All groups share one centre, and each spreads out both ways along 12 directions, with some noise.
(in the rows, 128 means zero)
Known rows, each followed by its group:
[148 163 115  94 107 129 130 128 130  83 160 131 165 183 101 187 170 162
 146 156 169] => C
[123 161 129 150  99 120 116  84 170 109 164 103 161  91 194 159 166  80
 140  74 103] => B
[122 146 135 128 106 143 110 140 145 108 147 127 140 128 141 141 156 145
 131 123 143] => Q
[117 103 139 140 142 101 152  83 139 154 146  95 110 116  99 168 138 156
 105 120 147] => C
[139 135 168 102 160 110 128 126 145 199 123 117  83 137 115 104 123  97
 126  81 132] => C
[140 140 131 127 130 120 151 113 115 120 137 119 144 113 106 158 140 165
 109 122 156] => Q
[ 94 138 139 118  84 104 117 129 159 132 133 142 170 156 140  95 112  56
 161 119 125] => Q
[139 121 111 152 101  89 156 108 108 146 135  51 151 101 143 134 103 108
 123 109 110] => C
[120 161 159 145  53 122 145 139 140 130 119 126 110 118 152 137 132 102
 113 140 129] => B
[134 152 132 129  90 137 140 147 121 123 147  61 150 136 147 155 163 103
 127 105 124] => X
[162  90 120 116 183  78 162  98 118 156 110 131 122 148  74 105  85 167
 146 159 121] => B
[132 105 156 103 163 155 145 128 111 165 143 114 147 125  90 117 124 152
 130 136 114] => X
[118 106 120 129 138 138  99 137  92 100 160 116 124 122 130 141 121 182
 135 160 147] => C
[107 136 116 131 100 112 137 195  99 108  97 126 108 163 117 113 125  90
 110 143 126] => X
[ 67 118 139 149  77 118 125 112 105 114 161 117 124 109 137 168 118  85
 113 143 148] => B
[121 130 122 125 126 147 105 155 130  74 137 101 142  93 142 130 130 158
 126 153 128] => Q
[129 162 113  96 127 119 105 123 144 167 131 109 153 118  89 120 110 165
 102  61 231] => Q
[ 79 133 137 124  88 157 101 175 155 110 127 123 145 125 138  97 135 102
 125 133 127] => Q
[157 130 111 136 149 114 139 145 148  96 115 113 137 133 149 118 157 131
 140 135  78] => X
[156 146  77 121 136  72 161 130  60 117 108 151 149 179 104 130  87  96
 133 130 149] => B
[138 140 120 127 139 154 128 116 116  82 149 179 155 128 145 157 154 135
 142 153 110] => X
[100  92 111 135 185 137  67  83 134 140 179 165 126 130 149 140 151 157
 149  96 135] => Q
[143 121 127 122 150 135 153 153 106 153 108 170 104 196  95 131 162 147
 118 148 129] => B
[142 137 127 127 188 109 197 109  61 124 115 146 131  83  95 136 118 128
 102  98 118] => C
[104 125 120 109 141 104 103 134 127 121 129 149 108 175 111 126 118  76
 151 129 136] => C
[122 132 156 132 105 127 109 134 150 162 140  92 119  99 157 106 120 100
 131 102 121] => C
[114 128  85 129 133 140 101 181  91   6 137 187 147 157 141 138 146 149
 150 202 111] => C
[137 131 153 128 125 142 121 172 131 132 126  77 112  94 145  98 117 124
 131 138  94] => Q
[126 102  89 125 196 135  85 134 115 119 137 195 121 190 137 121 165 128
 153 121 112] => X
[ 97 116 151 122 151 121 129  99 139 130 152 132 105 120 112 161 153 111
 124 115 128] => C
[150 159 122 126 126 131 143 149  82 139 130 115 123 136 138 147 148 118
 113  93 143] => B
[143 134 113 122 152 125 114 121 152 110 139 122 144 144 141 132 164 132
 147 115 116] => B
[133 127 138 124 120  95 130 124 144 143 121 120  91 150 118 124 120 110
 136 138 133] => B
[107 100 145 121 151 143 147 148  64 136 151 108  91 123  74 169 131 181
  92 153 164] => B
[181 179 128 128 128 113  84 129 199  92 118 133  90 103 171 132 163 199
 131 124 150] => Q
[ 93 147 100 137 103 140  92 162 121  94 134 115 158 106 161 115 116  85
 123 107 136] => Q
[112 137 128 131 111 116 104 104 140  82 153 164 126 119 137 160 137 162
 130 152 162] => X
[109 107  67 152 178 142  74 126 130  81 148 169 148 146 193 128 179  87
 158 102  63] => Q
[161 121 127 119 130 103 108 120 153 127 143  86 116 138 125 132 129 174
 156 149 136] => C
[133 142 131 117 118  82  78 155 126 142 114 139  79 138 148  75  65  97
 153 140 151] => B
[108 130 135 127 119 127 119 143 107 127 144 112  90 148 116 169 142 128
 115 141 152] => X
[ 94 116 139 110  89 150 145 152 127 127 133 121 212 147  88  96 118 154
 129 138 157] => C
[138 142 166  94 117 167 158 132 112 146 149 124 148 129  90 152 137 160
 134 154 147] => X
[132 133 112 149 128 128  88 139 139 108 154 112 130 125 192 129 173 125
 138  88 108] => X
[124 125 129 125 130 116 164 127  94 119 128 103 152 111  97 139 113 150
 116 132 143] => C
[176 126  73 135 181 127 123 149  57  84 122 160 146 140 140 120 129 182
 143 138 114] => C
[ 93 145 172 130  91 139 144 110 125 149 161 106  88 121 117 197 163 120
  91 124 169] => X
[157 141 128 122 150 154 103 172 129 148 125 135  79 165 142 127 174 144
 126 119 122] => Q
[151  95  95 130 238  83 124  71 118 144 128 167  85 162  91 151 150 185
 133 112 148] => Q
[164  93 133 138 199  73 161  90 133 138 109 138  72 135 116 124 127 130
 143 146  75] => Q
[104 142 126 113 118 125 118 164  88 147 125 139 122 156 117 113 105  89
 121 107 157] => B
[164 169 112  97 130 124 109 161 153 129 116 167 108 216 120 134 180 141
 146 127 161] => B
[126 145 160 108 112 110 111 131 123 161 134 120 132 106 121  93  87 127
 133 101 169] => C
[144 131 157 107 111  85 163  88 106 152 147 160 162 170  92 127 113 140
 158 130 162] => Q
[ 90 156 127 139 108  76 122 142 163  45 105 156  90  95 138 126 117 114
 101 149 151] => B
[113 156 110 139  88  82 134 103 126  77 147 107 145 119 127 181 132 144
 120 123 180] => X
[123 116 100 143 159 117 155 156  54 110 131  98 133 133 106 148 138 157
  95 113 140] => X
[145 129 150 138 149 153 124 118 121 122 163 112 116  95 139 168 173 214
 116 124 140] => X
[122 106 133 138 127 154 156 144  77 143 139 114 138 139 116 144 131 117
 120 142 106] => B
[139 140 132 117 125 158 111 109 110 129 162 161 184 119 146 119 122 147
 153 113 143] => X

New rows. What belongs after each?
[188 179  98 104 148  68 126 130 171  31 100 166 143 135 108 115 125 217
 148 169 167] => B
[108 113 140 106 104 139  93 122 170 168 165 107 179 158 113 108 134 164
 157 110 174] => C
[114 126 123 126  69 131 127 133 133 168 145  88 182 160 120 120 126 128
 132 112 160] => C
[112 144 136 121 163  96 138  94 144  62 138 174 125 106 117 154 134 131
 138 141 129] => C
[ 91  57 126 161 179 123 119 127 123 141 128  99  76  99 143 114 127 121
 118 136  64] => C
[113 127 106 124  94  70 113 129 141  94 140  65 144 130 119 136 106 124
 137 131 154] => X
[154 141 129 136 140  86 117 114 127 161 128  96  63 119 154 146 121 100
 122 100 126] => C
[144 143 125 133  97 117  90  94 152 117 173 122 157 128 189 146 142 115
 174 119 119] => B
[116 136 162 105 146 121 133 131 126 145 133 127 103 121 102 126 121  98
 129 112 134] => C
[ 94 140 144 108  78 145 133 153  82 127 153  99 158 136 105 141 103  85
 127 146 153] => X
[116 140  98 136 162 102 143 126  81 110 128 148  96 149 107 175 146 116
  94 106 157] => B
[136 120 145 145 139 142 138 139  66 126 157  67 117  72 128 167 147 202
  89 111 143] => X
[124 175 168  87 107 117 150 143 113 136 132 125 119 128  89 130 110 115
 121 121 179] => C
[131 121 131 114 153 116 152 131  90 127 137  86 124 115 106 143 113 114
 131 129 121] => C
[138 168 134  97 106 115 137 169 147 107 106 138 118 184 107 125 144 100
 139 152 138] => C
[115 114 149  82 134 149 110 158 118 111 161 106 164 133  85 108 112 151
 164 162 141] => C
[129 119 114 100 158 102 111 124  94 125 144 114 160 116 122 106  82  92
 165 113 118] => C
[102 129 190 118 120  88 119  88 151 188 150  65  59  60 128 128  77  79
 125  90 146] => C
[139 105 149 135 144 101 153 110 140 142 140  26 127  78 120 134 119 157
 121 113 111] => X
[ 81 137 174  90 162 116 170 143 104 111 114 158 110 106  64 117  96  76
 117 140 129] => C
[159 119 155 125 122 196  45 158  99 138 189 128  96 124 193 136 160 217
 168 163 130] => B
[141 134 125 126 158 152 133 155  93 126 121 173 103 147 133 131 147 109
 128 143 103] => X
[138 136  99 147  97 118 116 122  99 144 145 100 150 134 155 136 124 151
 124 105 151] => C
[123 116 138 147  77 103 172  86 147 168 150  30 163 115 108 174 138 144
 113 115 147] => C
[129 154 147 110 130 131 114 137 135 122 132 135 123 125 144 122 136  96
 142 113 118] => C
[ 88 132 114 123 145  96 121 132 133 140 108 172 116 162 106 105 121  91
 111  94 152] => B
[108 120 162 130 107 113 110 126 169 109 140 129 106 130 148 119 140 115
 156 164 106] => Q
[137 137 137 137  85 161 149 156  64 150 156  92 121 149 139 179 153  97
 121 137 114] => B
[128 139 124 126 146  90 146 102 132 110 124 136 119 112 105 144 125 150
 114 115 163] => B
[112 131 134 137 112  92  81 131 142 106 145  99 100  86 159 117 101 146
 135 128 141] => X
[188 156 110 117 188 111 130 122 124  82 142 100 101 121 176 156 153  49
 174 114  40] => C
[ 84 128 183 101 136 154 139 135 132 143 144 136 121 108  82 123 137 139
 113 130 149] => C
[159 118  91 165 127 149 124 173  90 117 107 125 160 126 187  81 141 146
 125 119  75] => C
[140 115 131 110 180 119 147  99  63 189 151 115  59 161  82 197 127 111
 114 111 154] => X
[160 151 123  95 128 135  79 128 118 147 164 136 136 158 147 123 116 107
 179 117 141] => X
[191 117  55 135 209  56 142  98  61  74 125 105 106 142 116 181 121 175
 135 130 125] => X
[153 130  99 115 175 133 116 132 105 104 124 202 132 160 119 119 129 157
 146 152 128] => X
[ 83 116 173 100 166 107 137 107 169 169 119 154 100 142  71  97 114  93
 129 110 142] => C
[176 120  99 115 192 137 141  95  65 141 163 126 119 151 121 191 137 110
 149 123  98] => X
[ 89 139 190  95 144 101 101 119 182 141 135 138  41 114 103 133 125  86
 133 136 147] => C
[130 121 114 111 126  69 120 193 116 114  95  68  89 153 104  84  76 102
 141 166 117] => X
[130 123 131 122 127  88 151 128 112 149 133  48 100 130  90 163 128 141
 101 113 157] => X
[142 140 113 131 128  92 120 123 126 104 131 113 110 125 141 136 127 133
 135 129 137] => X
[164 124 142 131 186  94 157  59 231  99 135  82 144  66 130 135 175 182
 139 102  85] => B
[137 147 140 116 135 110 162 122  89 119 140 109 120 110 100 163 117 128
 115 129 147] => C
[114 109 157 125 133 150 178 149 106 166 132  41 158 107 100 118 138 128
 105 104 101] => X
[109 117 134 122 163  75 189  83 140  98 109 141 106 121  53 169 125 158
 105 156 142] => C
[112 106 103 138  99 118 120 152 144 120 128  76 126 171 142 132 137  93
 141 165 100] => C
[154 110 124 133 180  28 183  87 121 141 108  42  44 111  58 185 112 187
  90 124 161] => X
[166 162 108 132 181  67 160 140  20 112  83 175  71  91 112 122  63 124
  93 107 158] => C
[119 135 162  83 128 185 107  89  92 189 195 170 167 143  98 154 117 138
 152 112 190] => X
[126 146 130 155  94 118 138 108 132  99 138 122 130  98 168 155 148 106
 123 125 108] => B
[ 94 126 136 125  83 116 116 138 103 104 148 121 106 124 101 159 111 174
 106 172 186] => C
[132 151 132  94 129 132 136 180  85 128 115 127 149 148 113  96 100  71
 146 118 120] => C
[135 145 143 132 147 151  69 125 166 114 134 250 126 122 162  86 150 209
 145 130 153] => X
[152 132 133 114 153 132 132 120 117 119 137 159 114 129 121 141 127 141
 142 155 124] => X
[110 102 132 131 142 128 111 149 119 142 146  74 169 111 132  92 127 157
 128  90 125] => X
[127 102 118 142 151 123 128 131  88 156 125 141 112 146 146 112 117  86
 137 117  89] => B
[117 130  77 127 123  79  89 169 131  87 121 114 137 193 127 118 144 157
 139 121 165] => X
[150 136 153 124 145 141 156 119 116 142 135 113 118 115 118 148 147 160
 120 130 124] => X
[100 125 156 117 158 114 137 104 100 120 145 137 119  71 104 129  96 129
 120 121 150] => C
[144 137 109 108 144  84 133  79 135 142 142 138 149 158 100 140 112 124
 150 103 159] => X
[123 140 136 152 117 147 127 147 101 132 150  95  77 135 156 189 191 116
  99 110 120] => X
[166 124 132 107 199 153 105  80 109 139 163 204  56 148 128 190 151 138
 157 172 120] => X
[137 116  39 158 109 104  38 143  51 101 163 129 141 163 194 141  97 137
 154 129 164] => C
[124 182 152  91 147 126  99 109 210 128 142 219  77 221 108 167 219 116
 147 104 171] => C
[143 143 134 111  69 128 105 134 119 191 159 116  96 214 136 157 142  66
 157 130 144] => B
